The rows are grouped in 4 different ways at once. Each group adds its own fixed numbers to the row, and there is some noise. The rows also spread widely along 13 directions, which tell nothing about the answers.
(in the rows, 128 means zero)
Known rows, each followed by its group in each grouping:
[107 170 169 130 132 114 100 148 140 127 181 153 135 154 102 117 146 134
 158 103 140 140 117 142 143 116 130]
(1) q_30 q_175 (1)
[137 152 127 115 134 124 104 140 119 132 144 123 136 141 144 131 138 118
 164 173 128 115 106 120 121 161 144]
(3) q_30 q_260 (2)
[139 170 132 131 152 169 153 151 109 110 130 171 113 134 152  80  95 115
 131 117 103 150 156 157 139 195 117]
(1) q_63 q_877 (2)
[110 128  79 147  89 116 129 149 110 140 146 119 113 117 107 121 125 125
 121 117 113 122 150 150 111 144 107]
(5) q_631 q_175 (0)
[ 75 130 135 120  99 102 104  97 161 102 147 115 125 115 112 158 150 130
 139  86 167 138 131 145 154  88 171]
(2) q_983 q_877 (0)
[107 124 124 100 135 124 130 124 109  91 142 171 127 123 139 133 118 115
 146 128 175 127 139 159 136 150 166]
(0) q_631 q_260 (3)
[112 150 117 165 144 161 150 101 122 120 170 136 121 153 157  76 126 127
  96 140 121 173 127 134 115 156  91]
(3) q_360 q_129 (3)
[117 154 100 164 182 101 107 145 116 149 170 115 134 161 103  70 134 156
 136  99 117 109 125 152 129 133 124]
(0) q_360 q_129 (1)
[132 122 117 152 179 120 129  75 123 136 176 116 146 158 117  93 131 118
  88 137 138 121  89 117 117 117 106]
(4) q_63 q_877 (0)
[149 141  62 151 137 120 181 119 132 142 100 101 102 141 154 126 128 148
 154 121 121 106 135 143 105 127 157]
(4) q_983 q_877 (0)
[164 127 115 114 162 149 189 124 120  90  69 150 138  91 147 124 104 106
 144 100 132 101 147 162 176 161 169]
(5) q_983 q_260 (2)
[ 74  88 175 119 156 141  72 132 170 100 166 171 115 147 120 122 107 124
  89 108 145 137 152 139 148  92  94]
(2) q_30 q_260 (3)
[129  77 159 110 132 126 106 128 142 111 152 139 143 120 110 159 109 101
  84 142 128 123 133 118 145  74  76]
(1) q_983 q_129 (2)
[114 127 149 145 122 113  92 155 148 111 179 140 137 113 104 134 134  93
 122 136 102 113 118 146 169 148  95]
(1) q_631 q_129 (2)
[141 141 122 107 106 120  98 135 124 137 102  62 144 111 148 181 130 128
 159 148  87 131 131  94 132 109 141]
(4) q_631 q_129 (2)
[120 153 109 153  87 163 178 117 133 112 142 134 106 137 187 155 151  99
 159 174 118 164 113 117 119 122 111]
(5) q_30 q_877 (1)
[114 153 138 116 110  98 153  79 186 100 122 126 122 119 140 137 108  97
 110 129 150 128 120 152 143 163 152]
(3) q_983 q_129 (0)
[113 159 177  99 110 115  94  99 129 141 144 115 137 152 104 123 132 171
 126  87 164 184 122  99 100  97 151]
(4) q_983 q_877 (3)
[143 103 110  97 127 132 105 125  82 115  98 119 149  84 108 114 102 122
 101 116 132 114 155 132 138 168 150]
(5) q_983 q_260 (3)
[ 81 124 167 133 153 135  91 143 171 110 183 162 118 163 121 128 115 120
 118 114 125 142 138 144 146  78  83]
(5) q_30 q_877 (2)
[139 135 102 180 182 143 182  95 167 113 127 126 120 139 142  91 125 121
 102 113 112 117 120 147 146 134 121]
(1) q_30 q_877 (2)
[133 142 137 126 173 120  89 165 144 144 120 112 131 148 127 108 107 157
 138 110 100 112 153 127 127 122 134]
(1) q_360 q_260 (3)
[136 172 141 138 143  94 115 158 147 175 163 119 125 177  97 100 119 151
 141 111 104 124 120 136 110 121 106]
(0) q_360 q_877 (0)
[ 87 134 137 145  95 145 125 108 158 102 126 162  87 127 178 113 135 115
 118 162 161 162 125 121 110 193 147]
(2) q_30 q_129 (3)
[ 82 167 144 166 133 131 126 122 173 100 122 131 104 131 150 111 151 146
 158  78 138 150 139 145 158 132 168]
(1) q_30 q_129 (1)
[145 131 113  46 107  76 104 136 132 146 134  97 130 152 110 177  69 109
 131 157 113 112 149 129  82 103 114]
(4) q_63 q_260 (2)
[109 136 153 124  89 134 122  92 143  79 133 136 132  94 154 157 150  93
 130 148 151 156 113 118 156 159 148]
(4) q_983 q_877 (2)
[134 102 109  90  99 125 109 191  68 136 118 144 119 110 107 149 119 141
 159 107 120 110 165 137 121 125 135]
(4) q_63 q_129 (3)
[134 118 113 149 114 146  91 182  79 146 151 122 131 107  94 102 145 141
 136 107  87 120 152 136 151 153 104]
(2) q_983 q_260 (3)
[131 141 137 122 118 103 166  85 179 115 105 116 117 134 154 155 123 123
 132 126 155 135 114 122 118 109 152]
(4) q_983 q_129 (1)
[126 135 178 110 128 146 107 110 131 115 107 127 147 120 140 131 121 116
 115 133 135 157 117  94 141 133 132]
(5) q_30 q_129 (2)
[133 139 131 138 173 129 131 123 109 139 170 151 134 172 111  87 129 147
 124 118 156 141 113 132 105 112 119]
(1) q_30 q_129 (2)
[141 124 145 168 181 109 151  94 199 126 135 148 122 148 121  92 120 116
  82 135 139 100  89 129 129 147 116]
(1) q_30 q_877 (2)
[160 165 152 129  89 148 160 147  92 145 143 179 123 139 133 110 149 119
 160 164 149 151  86 110 102 191 134]
(5) q_30 q_877 (3)
[115  91  80 166 131 142 114 136 104 109 164 124 130  90 129 122 159  90
 123 150 105  91 118 144 172 158 120]
(2) q_63 q_877 (3)
[136 147 132 170 139 130 188  95 166 119  80 112 129 116 144 113 157 139
 137  81 138 125 111 126 159 137 171]
(2) q_360 q_260 (0)

New rows, each followed by its group in each grouping:
[128 140 107 147 192 137 146  89 130 106 182 120 152 156 152 111 116  82
 124 155 114 117 103 147 154 116 103]
(5) q_63 q_260 (1)
[125 116 109  82 126 166 175 145 127  87  86 155 103 113 178 164  74  96
 144 117 112 135 189 162 152 115 131]
(2) q_63 q_129 (2)
[124 113 128 158 112  84 110 120 164 143 143 117 117 131 100 120 148 140
 107 128 144 106 106 114 104 123 121]
(1) q_983 q_260 (1)
[170 121 115 126 150 114 183 131 151 129  91 136 122 135 145 152 123 127
 156 132 138  91 114 129 123 118 147]
(4) q_631 q_260 (2)
[152 123  96 141 125 122 161 136 137 155  96 115 105 132 116  88  72 121
  71 116  81 115 153 133  97 161  73]
(5) q_63 q_129 (1)
[ 85 111 144 186 106  94  82 100 162 123 175 111 130 114  96 115 176 121
  93 123 142 124  87 110 143 143 109]
(4) q_631 q_129 (0)
[ 75 118 151 125 119 160  79 102  94  60 132 148 139  78 144 117 151 106
 116 107 159 160 141 124 176 172 162]
(4) q_63 q_877 (2)
[173 128 136 145 139 156 160 115  95 157 102 100 158 130 123 120 143 135
 125 122 107 133 105  86 132 105 111]
(5) q_30 q_260 (0)
[149 155 159 171 156 122 144 116 157 129 152 130 144 134 114 108 165 130
 141 110 127 122  83 125 162 128 136]
(1) q_983 q_877 (2)
[ 94 142 103 118 110  94  98 128 153 121 169 124 101 150 144 138 109 106
 130 160 125 122 140 143  97 143 112]
(4) q_63 q_175 (1)
[128 155 141  96 110 106 117 103 128 113 141 110 153 110 105 141 131 119
 134 115 146 134 115 136 145 138 159]
(3) q_983 q_877 (2)
[ 99 161 124 136 122 121  87  84 116 128 174 108 127 153 147  96 132 125
 105 166 146 178 110 102  84 158 126]
(1) q_63 q_129 (2)
[167 120 141 100 158 162 143 129  88 142 116 140 151 140 149 132 111 131
 132 149 136 140 116 100 122 112 129]
(2) q_631 q_129 (3)
[126 134 161 187 107 155 160 135 189 128 126 143  98 136 162 128 149 128
 123 134  99 140 112 108 138 117  75]
(3) q_983 q_877 (1)
[116 120 107 128 122 131 152 145  94 107 137 167 115 124 133 131 150 144
 177 101 171 126 145 161 136 118 168]
(0) q_983 q_260 (3)
[161 172 116 164 147 139 185 128 126 144 101 134 123 138 146  89 138 145
 156 111 127 126 113 131 126 157 148]
(5) q_983 q_175 (1)
[134 107 101 129 157 131  87 147  93 152 142 116 140 137 138 115 137 144
 131 165 132 108 119 105 106 125 133]
(2) q_360 q_175 (3)
[169 113 107 160 167 143 205 138 120 140  71 165 105 138 155  98 135 151
 145 122 153  99 114 125 111 144 153]
(0) q_30 q_129 (2)
[132 142 193 110 128 146 139 165 111 117  78 179 128 115 131 129 138 157
 176  66 162 139 142 129 168 127 174]
(0) q_983 q_129 (0)
[136 143  82 101  84 123 150 118  86 124 130 133 119 110 138 129 126 107
 143 158 149 133 122 140 104 191 171]
(2) q_63 q_877 (3)
[ 94 198 105 111 103 145  67  89 100 126 174   4 167 137 161 172 147 129
 176 137  65 201 150 104 150  66 137]
(2) q_983 q_260 (1)
[151 115  70 168 154 122 127 149 116 156  97  76 124 121 137 121 152 169
 156 120 100  87 137 117 118 110 159]
(1) q_983 q_260 (3)
[128 148 156  88  97 118 122 144 164 146  99 131 101 147 135 138  77 140
 116 119 123 154 160 119  93 124 112]
(2) q_983 q_129 (1)
[139 107 167 105 138 147 143 122 162 107  60 130 131  99 156 158 113 128
 126 104 132 126 144 113 167 106 159]
(2) q_983 q_129 (3)
[132 163 135 108  92 117 107 175  77 140 145 130 137 115  86 115 135 136
 167  91 106 136 146 147 143 166 140]
(0) q_63 q_260 (3)
[129 137  74 127 100 131 167 129 117 147 122 110  94 158 161 134 112 142
 138 145 115 142 150 123  64 110 106]
(3) q_63 q_260 (1)
[115 154 125 140 116 138 148 164 146  94 159 151 125 112 134 153 147  84
 183 113  95 107 136 181 204 140 129]
(2) q_30 q_175 (1)
[130  96 118 152 123  88 136  77 160 126 177  85 161 121 107 173 163  91
 110 160 136 102  62 112 147  67 112]
(5) q_631 q_129 (3)
[145 106  98  72 106 167 101 150  21 115 140 150 148  94 147 136 112  84
 127 193 129 130 137 114 123 178 124]
(2) q_63 q_877 (1)
[152 114 114 128 128  83 151 119 151 127 118 138 123 112 113 126 120 109
 119 144 149  81 106 147 131 169 154]
(0) q_983 q_129 (3)
[109  81  88 117 116  91  92 136 132 106 164 125 125 102 105 152 115  78
 102 156 115  72 132 152 142 140 104]
(4) q_63 q_877 (1)
[151 128 118 158 148 130 199  86 144 117 145 117 144 126 110 114 127 107
  94  92 110 129 112 149 160 105 106]
(1) q_63 q_129 (3)
[101 144  90 105 129 168 103 150  72 117 117 123 109 138 176 131 116 149
 168 129 121 160 182 130 111 129 155]
(4) q_30 q_877 (0)
[125 149 134  95 136 109 126 116 141 107 145 140 128 134 131 129  97  97
 130 128 129 126 135 154 138 160 141]
(4) q_63 q_129 (3)
[100 117 118  99  79 157 156 117  86  71 109 167 112  89 154 136 112 101
 121 115 152 170 175 149 135 168 136]
(0) q_63 q_260 (2)
[162 109 132 160 139 150 154 134  97 128 101 124 154  96 122 120 169 127
 137 122 118 107 103 106 166 136 132]
(0) q_30 q_175 (2)
[157  96 107 151 179 172 188 102  87 107  95 169 135 121 181 109 156 125
 147 157 181 111  95 112 129 141 176]
(5) q_30 q_260 (3)
[148 164 135 162 142 156 160 122 126 129 129 128 139 129 148 105 137 115
 139 128 105 138 116 129 156 152 114]
(5) q_983 q_175 (0)
[131 117 142 100 131 161 138 141 115 121 107 133 132 121 138 150 115 133
 140  98 115 141 153 123 150  84 130]
(2) q_63 q_877 (3)
[112 132 159 140  94 136 152 109 141  96 141 152 134 105 138 150 161  97
 141 127 149 146 103 123 159 129 136]
(5) q_63 q_175 (3)
[127 127 105 128 129 126 154 103 125 119 149 144 113 147 130 108 110 131
 102 127 153 148 140 144  92 132 107]
(4) q_983 q_175 (2)
[108 111 105 130 177 129 120 113 124 108 122 119 126 132 136 112 106 136
 108 101 135 121 153 143 134 101 139]
(1) q_63 q_129 (2)
[127  91 130 124 120 131 145 134 116 143 155 133 135 147  86 139 121 144
  93  94 133 146 137 120 107  31  65]
(5) q_360 q_877 (2)
[117  92 106  98 113 143 104 169  72 111 133 149 134  94 122 143 118 108
 138 130 125 109 160 143 143 129 126]
(5) q_63 q_175 (3)
[143  98 146 149 146  96 139 121 188 152 117 147 112 155 126 117 132 141
  96 153 164  98  88  99  85 115 113]
(2) q_360 q_175 (2)
[133 136 146 142 113 106 164 127 154 132  88 130 118 129 116 123 146 162
 138  80 152 135 125 119 118 116 150]
(0) q_360 q_260 (2)
[142 143 151 152 124 139 183 138 155 123 118 176 105 133 136 109 123 113
 123 113 127 125 121 139 136 160 117]
(1) q_63 q_877 (0)
[135  84  94 113 102  96 143 102 138 120 141 116 135 106  76 136 105  89
  67 128 128  93 129 148 129 135  98]
(2) q_30 q_260 (1)
[142  89 127 128 157 124  97 130 122 166 133  99 143 153 125 121 113 152
  84 157 113 123 126  82  87  76  79]
(0) q_360 q_175 (3)
[195 120 137  88 169  92 163 103 147 154  98 119 157 138 102 120  85 115
  96 139 131  75  94 116 111 140 133]
(3) q_63 q_260 (3)
[124 146 142 107 123 134 131 119 140 117 152 136 128 153 163 158 120 118
 149 162 140 156 125 118 110 107 130]
(1) q_631 q_260 (3)
[137  91 111  91 153 140 108 130  84 101  79 110 163  81 144 155 122 114
 131 137 139 101 138 111 156 117 174]
(5) q_360 q_877 (2)
[111 128 133 141 112 142 129  80 154  90 115 120 128  99 159 128 127  97
  99 149 140 149 120 117 143 161 135]
(5) q_983 q_877 (2)
[134 135 141  97 113 160 151 134 127 131 101 128 108 160 188 170 103 132
 155 142 113 165 157  98  96  75 106]
(4) q_63 q_260 (0)
[132 161 123 149 129 146 155 106 116 120 146 108 148 133 147 127 151 125
 150 127 118 149 109 123 142 121 125]
(3) q_631 q_260 (1)
[128 117 107  83 111 101 102 140 142 122  85 111 122 106 149 165 104 109
 139 163 137  90 139 124 121 154 179]
(2) q_360 q_877 (0)
[119 136 135  82 115  91  96 150 141 132 116 125 116 151 135 177 135 150
 192 134 162 117 131 117  96  93 180]
(4) q_30 q_260 (2)
[145 122 138 108 180 123 166 106 133 131  97 160 132 156 140 104  91 138
 107 114 178 122 121 126 104 114 148]
(5) q_360 q_129 (0)
[128 149 129 129 156 142 134 120 153 100 109 114 124 135 187 147 119 108
 161 145 100 130 138 125 151 132 140]
(4) q_63 q_260 (2)
[122 117 158 138 153  95  93 116 191 122 129 103 143 118 108 140 133 117
 117 114 124  94 105 126 175 109 140]
(2) q_983 q_129 (2)
[ 99 131 109 134 118 122 134  97 127 111 123 111 117 120 108 102 114 159
  92  62 150 166 167 146 114 113 140]
(1) q_983 q_129 (2)
[140  80 108 129 185 160 126 132  75 124 167 152 154 127 103  88 115 121
  79 119 130 116 134 142 148 113  93]
(2) q_360 q_877 (3)
[ 67 133 160 132 104 109  68 130 186 119 133 122 101 127 126 132 127 129
 116 102 128 137 141 125 140 129 133]
(2) q_63 q_877 (0)
[137  78 138 156 141 135 167 104 114 110 133 176 133 110 116 116 168 127
 107 116 187 111  85 114 134 112 145]
(1) q_63 q_877 (3)
[133 110 175 107 165 153 108 112 100 127 123 142 159 124  83  85 104 139
  69  69 137 148 136 114 149 115 108]
(2) q_63 q_877 (2)
[115 130 121 154 134 116 134 130 145 123 140 128 118 137 139 121 143 136
 133 128 142 130 122 128 119 119 134]
(1) q_360 q_129 (2)
[ 88 109 110 113 174 138  85 117 106 114 124 148 113 153 167 105 114 150
 131 145 185 135 141 120  89 120 167]
(5) q_30 q_129 (2)
[114  98 133  89 104 139 111 148 129 114  90 113 129 108 136 173  98 125
 116 116 110 139 174 112 128  73 111]
(5) q_360 q_877 (2)
[125 140 118 135 127 151 117 137 123 128 121 120 123 118 125  91  99 119
  94 114  87 136 161 138 137 176  97]
(2) q_30 q_175 (1)
[104 106 147 113 100 124 121 118 146 116 180 132 128 151 138 190 141 115
 137 157 142 157 120 113 121  34  87]
(0) q_983 q_877 (2)
[121 147  64 172  92 107 127 161  97 143 179 101 115 125 105 113 158 122
 155 129  88 110 131 151 121 152 109]
(1) q_63 q_260 (1)
[122 151 140 121 133 107 115 114 152 141 135 122 112 164 124 112 108 154
 119 109 142 148 137 123  90 118 121]
(4) q_983 q_260 (1)
[125 158 138 106 105 125 141  87 126 124 104  77 144 126 132 150 124 135
 135  90 118 164 139 109 132 100 147]
(4) q_63 q_260 (0)
[156 107 117 117 142 183 188 100  99 121 112 126 139 140 186 144 102 111
 104 169 120 167 133  97 109  81  90]
(5) q_360 q_129 (3)
[107 168  87 126 100 110 123 122 116 151 146  81 110 156 113 130 140 177
 160  87 121 159 149 135  89  95 156]
(4) q_30 q_877 (3)
[139 139 128 125  94 131 102 182 122 150 117 107 118 121 112 131 111 136
 138 118  72 132 164 123 123 136  89]
(5) q_983 q_260 (2)
[127 101 135 107 127 135 106 130 124 110 142 137 136 117 147 159 118  96
 122 176 127 124 127 118 139 116 107]
(0) q_983 q_877 (2)
[125 116 124 110 119  98  92 175 144 154 130 122 110 144 114 146  98 138
 135 130 112 103 150 129 106  95 103]
(5) q_983 q_129 (1)
[150  89 116 120 155 143 126 154  99 131  87 135 139 105 136 130 123 128
 131 136 126  78 130 119 147 136 143]
(3) q_30 q_129 (0)
[ 81 166 166 142  89 105  79 132 186 116 168 139 105 140 138 128 151 121
 151 149 136 142 111 132 127 178 138]
(3) q_30 q_260 (3)
[119  88 150 140 138  93  89 130 151 126 143 154 124 120  86 103 129 134
  79 119 166 102 113 124 120 138 121]
(1) q_983 q_129 (2)
[115 135 128 132 135 120 115  94 145 118 149  90 141 142 148 148 135 114
 127 148 116 139 116 106 127  87 118]
(1) q_63 q_260 (1)
[130 147 144 103 111  98 116 148 153 136 101 122 117 128 114 136 104 139
 134 102 122 123 149 127 111 129 140]
(1) q_63 q_175 (2)
[131 137 186  67 151 138  93 110 137 117  99 121 153 133 133 142  94 138
 122 108 145 157 146 106 139  98 148]
(2) q_983 q_260 (2)
[122 115 112 132 141 112 102 135 122 139 147 111 136 141 119 142 137 136
 142 135 133 114 119 118 114  88 122]
(5) q_631 q_260 (2)
[120 132 103 149  89 141 176 144 140 114 124 145  95 116 141 144 149 129
 160 106 130 136 142 153 139 123 136]
(2) q_983 q_877 (2)
[110 163 108 140  98 128 121 143 115 121 167  95 130 129 133 147 146 123
 172 122  88 148 149 147 152 111 112]
(0) q_983 q_260 (1)
[112 152 199 116 120 153 126 131 139  96 182 190 133 148 147 130 131 101
 132 147 152 178 118 128 143 135 105]
(1) q_360 q_260 (3)
[148 104 153 108 147 115 131 175 124 144 118 159 137 136 103 138 113 130
 136 111 135  94 127 129 137  92 115]
(5) q_360 q_129 (0)
